There are 11 hidden switches. A switch that is on adds its own fixed numbers to the row, and there is some noise. The rows also spread widely along 12 directions, which tell nothing about the answers.
Some rows, each with its switches (1 for on, 0 for off) after it:
[-11   8   8  -2  11  17  -6  18  -2 -14  -3  -6   5 -15  -2  -3 -17   9
   1  -2  -9  16 -29  -7  15   0] | 1 1 1 0 1 0 1 1 0 0 0
[  9   3  -3  -2 -15  -4 -13  -4  -1   5   2  -9  -8   6 -20  -4   7   2
   4 -21  -1 -10   5  -2 -13   0] | 1 0 0 1 1 0 0 0 0 0 0
[  3   9 -10  -7  -1   9 -10  15 -18   1   2 -12 -10   4  -7  -5   0   0
  -5  -8   7   5   3  10  -6   1] | 0 1 0 1 1 0 0 1 1 0 0
[  4  -5  12   7   6   7   9  21 -22 -18   3  -1   5 -13   4  11 -13  -6
 -10  -5   4   6 -16  11   3   7] | 0 1 1 0 1 0 1 0 1 0 1
[  6  -9  -8   8   2  10 -16   7  -1 -14 -20   8   5  27   5   2   0 -11
   7   6 -10   3  -1  -4   4  -5] | 0 0 0 1 0 0 1 0 1 0 0
[ -5   6   9  -2   6  -8   0  -5   2   9   5   3  11  -8   5  14  11  -2
  -6 -16  -2   7  -7  -3   1  -6] | 0 1 0 1 0 0 1 1 1 0 0
[ 22 -11  25  -7   5  -6   6  23 -14  -8   4  13   7 -23 -17 -21 -10  14
  -8 -30 -13  13  -2   3  -5   4] | 0 1 0 0 1 0 1 1 0 0 1
[ -8  -4  12  -3  26  -1  25  21   3 -13 -11  15   2   0   3   6 -21  -8
   7 -10  -2  11   7   9  19 -21] | 0 1 0 0 1 0 1 0 1 0 0
[  6  -2  14  -2  10  -4   2   8   3  -9  -4  10   8   4  -2   9  -5  -5
   5 -14 -11  14   6   4  -1 -17] | 1 1 0 1 1 0 0 0 0 1 1
[ -6 -10  18  -1  -1   2   5  12  -9  -2   3  14  10 -35  -1  11  12  13
 -10  -2 -15  17 -26 -11 -13   3] | 1 0 1 0 0 0 1 0 1 0 0
[ -4   2   1   1 -10   7 -11  -4  -1  -4   2 -11   6   6   3   3   6 -10
   3  15  -5   7 -10   0  -3  -7] | 1 0 0 0 1 0 1 0 0 0 1
[  3   5  20   8  10   3  11   3   8 -16   8  -5  17  -5   5  18 -23   1
  10 -15  -3   1  -6  -2  11   2] | 0 1 1 1 0 0 1 0 1 0 0
[  6  -8  -8   9   3   9 -10   5 -11  -7 -11   1   0  10   1  -3  -4  -5
  -5   3  -2  -1  -7   0   3   6] | 1 0 0 0 0 0 1 0 0 0 0
[ -9   4  12  -4   6   7   9  23 -10 -16   1  -5   3  -9   6   6  -8  -8
   2   8  -5  19  -9  13   5 -11] | 0 1 0 0 1 1 1 0 1 0 0
[ -3  -7   0   3  -4  22   4   3   7 -13   3  11   7 -17 -11  -2 -12  11
  14   6 -13 -10 -15  -6  -9   5] | 0 1 0 0 1 1 1 0 1 0 0
[-7  5  2 -4  0  3 -5  4  5  3  2  0  4 -2 -8 13  6 -1  2 -8 -8  8 -5 -1
 -6 -9] | 1 1 0 0 1 0 1 1 0 0 0
[  6  -4   9   2   9  -8   7  -7  -3   0  -3  -7  11   6  16  -3 -10 -10
  -2  13   1  14   9  -3   8  -4] | 0 0 0 0 0 0 0 0 1 1 0
[ -4  -9   5  10 -13  13   2  -7 -11  -2   4 -11   6 -17  -8  15  -7   3
  -6  10   5  -5 -20  -5 -12  15] | 1 0 0 0 1 0 1 0 0 1 1
[ 10 -10  14   7   8  -6   0  -5 -15  -2  -9  -4  10  -7  13 -10 -13  -3
 -19  -2   4   6 -16  -6  14  15] | 0 1 0 1 1 0 0 0 1 0 0
[  1  -3  -2 -10   7 -10  11   7  -4   9   1   4 -13  -4 -18 -15   1  -5
   5 -23   5  -6  23   3  -7 -15] | 0 1 1 0 0 0 1 0 0 1 0
[  4  -3   8   1   2  12  -5  -4   0 -13   2  -1   6 -10   0 -28 -10   2
  11  13 -12  -2 -15  -3   6   3] | 1 1 0 0 0 1 1 0 0 0 0
[  9  -9   8  13 -11   5  -8  14 -25 -15  -7 -20   0   8  -5  14 -16 -12
 -11  -3   4   3 -15   9   2  12] | 1 0 0 0 1 1 1 0 0 0 1
[ -5   6   9  -1  18 -11  18   1   0   5   5   1   5 -11   1  11 -10  -2
  -6 -23   6   4   1   4  11 -10] | 1 0 0 0 1 0 1 0 0 1 0
[ -8 -11  -5   3   7  23   2  16 -14   0  -5   3   5 -22  -4  13 -12  12
 -15   7  -2   8 -22  -6 -10  10] | 1 1 1 0 1 1 1 0 0 0 1
[  7  -9   5  -3  -6   2 -11   5   6   0 -10  10   4   1 -11  -6   3  12
   6  -9 -17  10   0 -14  -8  -4] | 0 0 0 1 0 0 0 0 0 0 1
[-13  14   0   4   1   5   2  19  -8 -15   0   1 -23  -5 -25  13  -7   3
  12 -47   8 -21 -18  14  15  -4] | 1 0 0 1 0 0 1 0 0 0 0
[ -5   9   6  -5 -11  16   2  16  -2 -13   9 -26  -5 -11 -19  -5 -19  14
  14  -4   0   5  -3   2  -7   3] | 1 1 0 0 1 0 1 0 1 0 0
[  2  10  17  -9  -2   2 -10  27 -18 -10  10   0   6 -24  -3   3  15  10
 -10 -16 -14  29 -24   6  -8  -3] | 1 0 0 1 1 0 1 1 1 0 0
[ -4   2  -6  -5  -3   9   2   6  -3  13   7 -12   3  -9 -15  13  -7   9
  -6  -9   6   1   3  -5 -16   4] | 0 1 1 0 1 0 1 1 0 0 1
[ -8   7  12   0  16  -4   5   0  15   0   0  -1  20  -4  14  15  -9   0
   3  -3 -11  17  -7 -12  13 -14] | 1 0 1 0 0 1 1 0 1 0 0

New rows. What belongs after each?
[  3  -5 -10   5  -4  14 -11  -6 -10  -2   0 -13   2   2   1 -15  -5  -8
  -2  18   3 -10 -10  -4  -6   7] | 1 1 1 0 1 1 1 0 1 0 0
[  1 -12  12  -4   1   1  -2  22  -9 -15 -16   4 -10  -1 -18 -22 -11  -3
   7 -13  -7   6  -9  -1  11 -12] | 1 0 1 0 1 0 1 0 0 0 1
[ 14   1   5   4   7  -4   6   5 -20  -6   5  -6  -3  -4   2 -12 -12  -4
  -8 -10   9  -4  -2  11   8   7] | 1 0 0 0 1 0 0 0 1 0 0
[ -1  -6  -3  -4 -11   7 -19   2 -14   8  -7 -10   0 -10  -3  -9  12   7
 -14   9  -6  12 -17 -10 -15   6] | 1 1 0 1 1 1 0 0 1 0 0
[-12  -9  -4   0   5  10  17   1   8   1  -5  13  -1  -8 -12   6 -14   0
  11   1  -1 -14   1   0   1  -8] | 0 0 0 0 1 1 1 0 0 0 0
[  1  -6   9   6  -1  13   1   9  -8 -19  -1  10   5  -6   0  12  -5  -3
   9  10 -11   6 -12   3  -1   1] | 0 0 0 0 0 0 0 1 1 1 0
[ -2  -5   3  -2  17  -4  14   6  -3   3  -8   8   1  -6   1  -5 -10   0
  -6 -10   3   4   2  -1   9  -8] | 1 0 0 0 1 0 1 0 1 0 0
[ -3   0  20  -3  -5   4  -1  -1  -2  -5  11  -4  14 -28   2  -4   4   5
  -4   3 -10  10 -24  -7  -5   6] | 0 1 1 1 1 0 1 0 0 0 0
[ 11  -1  -1  -5   4   7 -15  20 -12 -15  -6  -6  -2  11  -7 -18  -3  -8
   6  -6  -8  11   4   4  -7 -12] | 1 1 1 1 1 1 1 0 1 1 0
[  7  -4 -10   1  16  -4   0  -4   0   5 -13  -4   2  24   6 -15 -14 -12
  -1   2   7  -1  18  -3  11 -10] | 1 0 0 0 1 0 1 0 1 0 0
[  9  -9  11  -3  21 -10  17  -2   6   0 -11   7  -1   5  -8 -21 -30  -2
  10 -20   2 -10  18  -1  16 -12] | 1 1 0 1 1 1 0 0 1 0 0
[  4 -13  19   7   2 -11   4  -3 -10   0  -8  -7   3  -9  -7   2  -9  -5
  -6 -20   2  -2  -9 -10   3   2] | 1 1 1 1 0 1 1 0 1 1 0
[ 11 -10   6   3   0  -2  -3   5  -5  -6  -4  -1   6   7  -4  -1  -3 -12
   1  -5  -7   0   3  -1  -8  -5] | 1 1 1 0 1 1 1 0 1 0 0
[ 18  -2  20  10  -5   8 -11   4 -16 -30  10  10  15 -12  14  -4   7  -5
   1   7 -17   6 -27  10   0  12] | 0 1 0 1 0 0 0 0 1 0 0
[  9   7   8  -3   4  -3  -1   6   0  -8   5  -5   2   2  -4 -19 -11  -3
   5 -18  -2   1   2   7  10  -7] | 0 1 0 0 1 0 1 0 0 0 1
[ 13  -7  20   0  -4  -2 -19   8 -11 -18  -5  13   7  -6   1 -18  13  -5
  -2  -5 -21  15 -25   1   2  -5] | 1 1 0 1 1 0 0 0 0 0 1
[  5   0  14   4  23  -2   4  19 -16 -15   1  21   7 -20   8  -1  -4  -6
 -13 -24  -7   4 -27  11  16  -6] | 1 1 1 0 1 1 1 0 0 0 1
[  2  -9  11   3  -7   4  -5   3 -13   3  -7 -24   2  -9 -11   2 -13  13
 -11  -7   2  15  -6 -13  -9  16] | 1 1 0 1 0 0 1 0 0 1 0
[  5 -12   7   6  18  13  19  16   1 -10  -9   3  14   1  -2  16 -38  12
   2  -1  -1  11  10  -4   3   1] | 1 0 0 0 1 0 1 0 1 0 1
[  0   7  -2   2  -5  15 -16 -10  -2  -6   3 -17   8   0   9 -11  -3   1
   2  20  -3   4 -16  -6   0   7] | 1 1 0 1 1 0 0 0 1 0 0
[-10   5  -5  -8   9   9   4  20  -8  -7  -7  -3 -11   5   0  -3 -10  -3
   9   4   1  10   6  10   8 -15] | 0 0 0 1 0 1 0 0 1 0 0
[  2 -18  10   3   0  -6   8   2  -9   7  -7   8   0 -15 -14   5  -3   2
 -12 -17  -3  -4  -7  -4  -9   4] | 1 1 0 0 1 1 1 0 0 0 0
[ -2   4  -2   2  -1   7  -8   6  -2 -18  -1   4  -4   6   0 -12   3 -13
  16   3  -5  -8 -11   3  10  -9] | 0 0 1 0 0 0 1 0 1 0 0
[  4   3   9   1   1   8  14  21 -12 -18  10  -6  -5  -9 -15   6 -18   0
   9 -16   1  -4   3  18  -5  -2] | 1 1 0 0 1 1 1 0 1 0 0
[-14  30 -11  -9   3  17 -18  25   0  -4   7 -14   0  -7  -1  18   3  20
   0 -15  -6  24 -18  -4  -3  -6] | 1 0 1 1 1 0 0 0 1 0 0
[  8   6 -11  -4  -6   1 -10  -5  -6   9   4 -10  -8  -1 -11 -23  -2   6
  -2 -14   7 -12   1  -2  -1   8] | 0 0 0 1 1 0 0 0 0 0 0
[  4 -11  24  -6  14 -23  10   1  -2   4  -8   8  16   3  14  -2   3 -22
  -9  -4  -5  20   6  -1  13 -21] | 0 0 1 1 1 0 1 0 0 0 1
[  3  11  -6   8  -1  13  -6  13  -4  -8   7 -16   8   0  -3  23 -15   8
   1 -14   1   5  -6  -3  -7   5] | 0 0 1 0 0 1 1 0 1 1 1
[  7 -20  -2   6  -1  10  10   1 -14   4  -9 -23   2   8 -10   1 -33  -4
  -5  10  15  -7  15  -6  -9  10] | 1 1 1 0 1 1 1 0 1 0 1
[ -5   2   2  -1   4   8  -9   7  11  -5  -4   7  10   6  -1  23  -1  -1
   8  -4 -16  10  -6  -5  -5 -16] | 1 1 1 1 1 1 0 0 0 0 1
[ -3   5   1   1  -6   1 -13  17  -6  -4  -3  -3  -5  -2 -14  11   4   1
   1 -27  -6   1 -15  -3  -2  -3] | 0 1 1 0 0 1 1 1 1 0 0
[-11  -9   1  -3  -7  12 -10  18 -14  -3 -18  -8   2   4   3  13  -2  -6
  -7  25  -7  27 -15  -4  -1  -6] | 0 0 0 0 1 1 0 1 1 0 1
[ -3  25 -26  -4   5   7  -8  -5  10  16  10 -21  -1  14  -1   7  -8   9
   3 -10  10  -3  17  -2  -5  -4] | 1 0 0 0 1 0 0 0 1 0 0
[ -4   7   4   9  -5  -1   1 -14   0   3  13 -15   6  -8   1  15  -3  -5
  -2  -7   8 -12 -12  -2   2  11] | 0 1 1 0 0 0 1 0 0 0 0
[  1  14  -4  -6  -7  14 -22  16  10  -5   2  -8   9   5  -9   5   3  16
  10  -6 -20  22  -5 -11 -12  -8] | 1 0 0 0 1 0 1 1 1 0 0
[  2 -16  12   6  11  11   8   3  -4 -12  -5  16  14  -6   3   5 -14  -8
   6  10 -10  -3  -9  -1   6   0] | 0 0 1 1 0 1 1 1 0 0 0
[ 13  -7  16   0   4   6   4  12   3 -18   0  20   1 -10 -16 -12 -10  14
  18 -20 -19  -2   0  -1  -4  -3] | 1 1 0 1 0 0 0 0 1 0 0
[  8  -6   1  -6  -3   0 -14  11   5  -7 -16  -7  -6  21 -19 -21 -10  -3
  15 -15 -10   3  12  -9   2 -14] | 1 0 1 1 1 0 1 0 0 0 0
[  3  12 -26  13  -5  20 -20  12  -6  -9   0 -13   5  27   4  33  -5  -7
  -2  -4   6  -3  -5   3  -7   5] | 0 0 1 0 1 0 1 0 1 0 1
[-15  -5   4  -1   2   2   9  20  -5  -7 -14   9 -11  -1  -9  24  -1  -4
   3  -7  -3   8  -6   5   2 -15] | 1 0 0 0 1 0 0 0 1 0 0
[  0  20   2  -4  13   4  -7  16  -4 -18  11   9   5  -2  12  -3   9 -11
  10 -11 -10   6 -13  15  11 -19] | 0 0 1 1 0 1 1 0 1 0 0
[ -9  -2  28  -3  -5   3  18  -7   2  -5  15 -15   8 -32  -6   4 -14   3
   8  14  -3   7 -11  -4  -6   1] | 1 1 1 0 1 0 0 0 0 1 0
[  7   0  -3   5  -8  14 -22  12  -8 -11  -6 -12   1   4  -8   2 -11   5
  -2  -5  -9   5 -18  -7  -4   7] | 1 1 1 0 1 1 0 0 0 0 1
[ -4  13 -23   0  10  17  -4   1 -12  10  14   0  -3  -4   0   5   5   2
  -7  -4  11 -11  -3  11  -8   2] | 1 1 0 0 0 0 1 1 0 0 1
[  3  -8  -1   6  11   4  17  -1  -3  -3  -1 -10   2  14   1   7 -25 -16
   7   6  12 -11  22   7   5   0] | 0 1 1 0 0 0 1 0 0 0 0
[  6  -6  26  -3  14 -20  13  -1   6 -10  -7  11   6   7   0  -3  -8 -21
  13 -16  -9   5  12   7  12 -28] | 1 1 0 1 1 1 0 0 1 1 0
[ -2   9  15   7  -5   9  -6  -6   9 -21   6  -8   6   4  -6  -3 -13  -6
  24  -3  -7 -11 -18   0  15  -6] | 1 1 0 0 0 0 1 1 1 0 1
[  0   5  20  -3  -3   9   3  13   5 -20   6 -17   4  -2 -15  -3 -24   0
  22  -5  -8   5  -1   0   4  -7] | 1 1 1 0 1 0 1 1 1 0 0
[  8  -8  19  -3  -5   1   5  -5  11  -2   4  -4  16 -12  -5  -8 -14  11
   6   8 -15  12   4 -13  -8   5] | 0 1 0 0 1 0 0 0 0 0 0
[ -5   5  -8  -5  -7  14 -16  17  -7  -6  -5  -4 -12   2 -15   0   5   4
   7  -3  -8  10  -5   1  -8  -4] | 0 1 0 0 0 0 0 1 0 1 0
[  1  -2 -13   2  10  23   3  23 -12 -20  -5   3 -12  13 -16   2 -20  -9
  18  -2   4 -11   9  13  -1 -10] | 1 0 1 0 1 0 1 1 1 1 0
[ -2   7 -12   4   5   2 -10  -1   7   4  -9   1  -2   6  -4   2  -9   8
  -3 -21   0  -4 -11 -11  12   3] | 0 0 0 0 1 0 0 0 0 0 0
[  1 -10   9   6  -4  15 -15  15   2 -16 -15   1   8   9 -12  13 -11  -1
   7  -1 -17  11 -15 -11  -1  -4] | 1 1 1 0 1 0 1 1 0 0 1
[  9   1  -6  -2   6   2  -5  14 -19   2   3   3  -5 -13  -7  -4   2   7
 -14 -17   0   5  -4   1 -10   5] | 1 0 1 0 1 0 0 0 0 1 0
[ -8   2   1   1   0   9  -1  -1  -8  -4  -1 -16   2  -2   9  -5 -12 -10
  -3  22   3   7 -14   4  10   3] | 0 1 0 0 1 1 0 0 0 0 0
[ -5  18   9  -6  -3   2   0  20 -18 -10  13 -23 -11  -9  -3   1  -2   1
   2  -8   4  14  -6  16   1  -3] | 1 1 0 0 0 0 0 0 1 0 0
[ -9  -8  11  -5  -2   1   8  -1  12   6  -3  -8   5 -13 -16   6 -12   5
   8  -3  -8   7   3 -15 -11 -10] | 1 1 1 0 1 1 1 0 0 1 0
[  9  13   5   8 -13  10 -11   7   8 -24  13  -6   9  11  -9  16  -7  -8
  20 -15 -13  -8  -6  12  -4  -6] | 0 1 0 0 1 1 1 0 0 0 1
[  4 -10   2   4  11  -8   8  -9  -2  11  -7   1   9   1   8   6  -9  -6
 -11   2   5   0   5 -10   3   0] | 1 0 1 0 1 0 0 0 1 0 0
[  8   0   1  -1  -5  13 -13   3  -3 -14   6   7   1  -2 -13 -12  -1  -5
  17   2 -13  -8 -10   2  -6  -9] | 1 0 1 0 1 1 0 1 0 1 1
[  1  12  -4  -1   9   4  -5   3  -3   6  12   4   7 -18  -4   1  -2   7
  -9 -26   0  -6 -19  -2   2   3] | 0 1 1 0 1 1 1 1 0 0 1
[ -8   5   6  -2  -6  10   1  -5   0  -4  11  -8  -1 -15  -4  -9  -4   3
  13   8   1  -7 -15  -3   4   1] | 0 0 1 1 0 0 0 0 0 0 1
[  5  -8   7  11   0   0   2  -2 -17  -9   2  13   9 -10   9  18   4 -16
 -11   4  -2  -3 -20  10   0   2] | 0 0 0 0 1 1 0 0 0 1 1
[ -7   7  10   7   2   7  -7   4  10 -16   2  15   6  -1  -8  22   2  -2
  18 -25 -11 -11 -24  -3   9 -13] | 1 0 1 1 0 0 1 1 1 0 1
[-12   8 -12  -2  12   2  10   5  -2   3  -1  10 -10  -7  -4   4  -3   0
   1 -15   9  -8  -2   5   6 -10] | 0 0 0 0 1 0 0 0 1 1 0
[ -7   5  -8   4   4  24   2   0  -1  -3   9  -7   8 -13   4   4 -14  11
   2  17  -2   0 -12  -2  -4  10] | 1 0 0 0 0 1 1 0 0 0 0
[ -6  -4  12   8   7   9  12  24 -20 -16  -5  -8  -3 -13 -11  29 -22   2
  -7 -24   9   4 -14   6   2   7] | 1 1 1 1 1 0 1 0 1 1 0
[ -5  10 -16  -6  14  25   0  27   3  -5   1   3   0  -5 -11   9 -15  20
   4 -12  -7  10   4  -1 -12  -4] | 1 1 1 0 1 0 1 0 0 0 0
[-19  -1   3  -6  17  15   9  16   6 -10 -11  11   6  -2   1  13 -10  -5
   9  12 -10  20  -3   2   6 -20] | 0 1 0 0 1 0 1 1 0 1 0
[  3  -5  14  -6  -7   6  12  -2  -1  -5  20  14  11 -24  -6  -8   8  -2
  11  11  -9  -5  -3   8 -15  -8] | 0 0 0 0 1 0 1 1 1 0 1
[ -1   0  -1   6   3  -2  -1   0   2  -2   0  17   4  -3  -1  13   9  -3
   0 -17  -7  -7 -11   0   2  -2] | 0 0 0 0 0 0 1 0 0 0 0
[ -9  -2 -18   0  -5  28 -13   4   3  -1  -2   7   4  -5  -7   8   4  12
   4  11 -11  -2 -14  -8 -19   2] | 1 0 0 1 1 1 1 0 0 0 0
[ 15   8   3   4   9  10 -11   4  -4  -7  11  -3  22 -10  14  -6  -4  12
 -11  -1 -11  17 -12  -5  -6  11] | 1 1 0 0 1 0 1 0 1 0 0
[  0   9 -16   1   8   3  -9  -4   4   5  -5   0   0   7   4  -6  -3   2
  -1  -7   3  -1  -2  -8   7  -4] | 0 0 0 0 1 0 0 0 1 1 0
[  3  22  -7  -4   6  -1   6   6  -2  10  28  -1   2 -27  -7   5   3  18
  -5 -37   4  -9  -4   2 -11   4] | 0 0 1 0 0 1 1 0 1 0 0
[ -1  -3  18  12 -10   4  -5  -6  -8 -15   8  -7  12  -4   2  24   2 -23
   2   7  -6  -7 -26   7   1   2] | 1 1 1 0 1 1 1 1 0 0 0
[  0 -18 -18   8   0  12   1   2 -12   6 -13  10  -3  10  -7  21   2  -5
  -5   3   4 -14   8   1 -19   3] | 1 0 0 1 0 1 1 0 1 0 0
[-1  1  6  2  9  3 -2 -9  7 -1 -3  2 16  3 12  6 -7 -5  3 15 -8  9 -8 -8
  9 -5] | 1 0 0 0 1 0 0 1 1 0 0
[ -6  -4  -7   0   3  -1  -1  -4   7  11  -5  15   5  -7  -3  11  11   2
  -4 -10  -8  -3  -8 -10  -9  -9] | 1 0 0 0 1 1 1 0 1 0 0
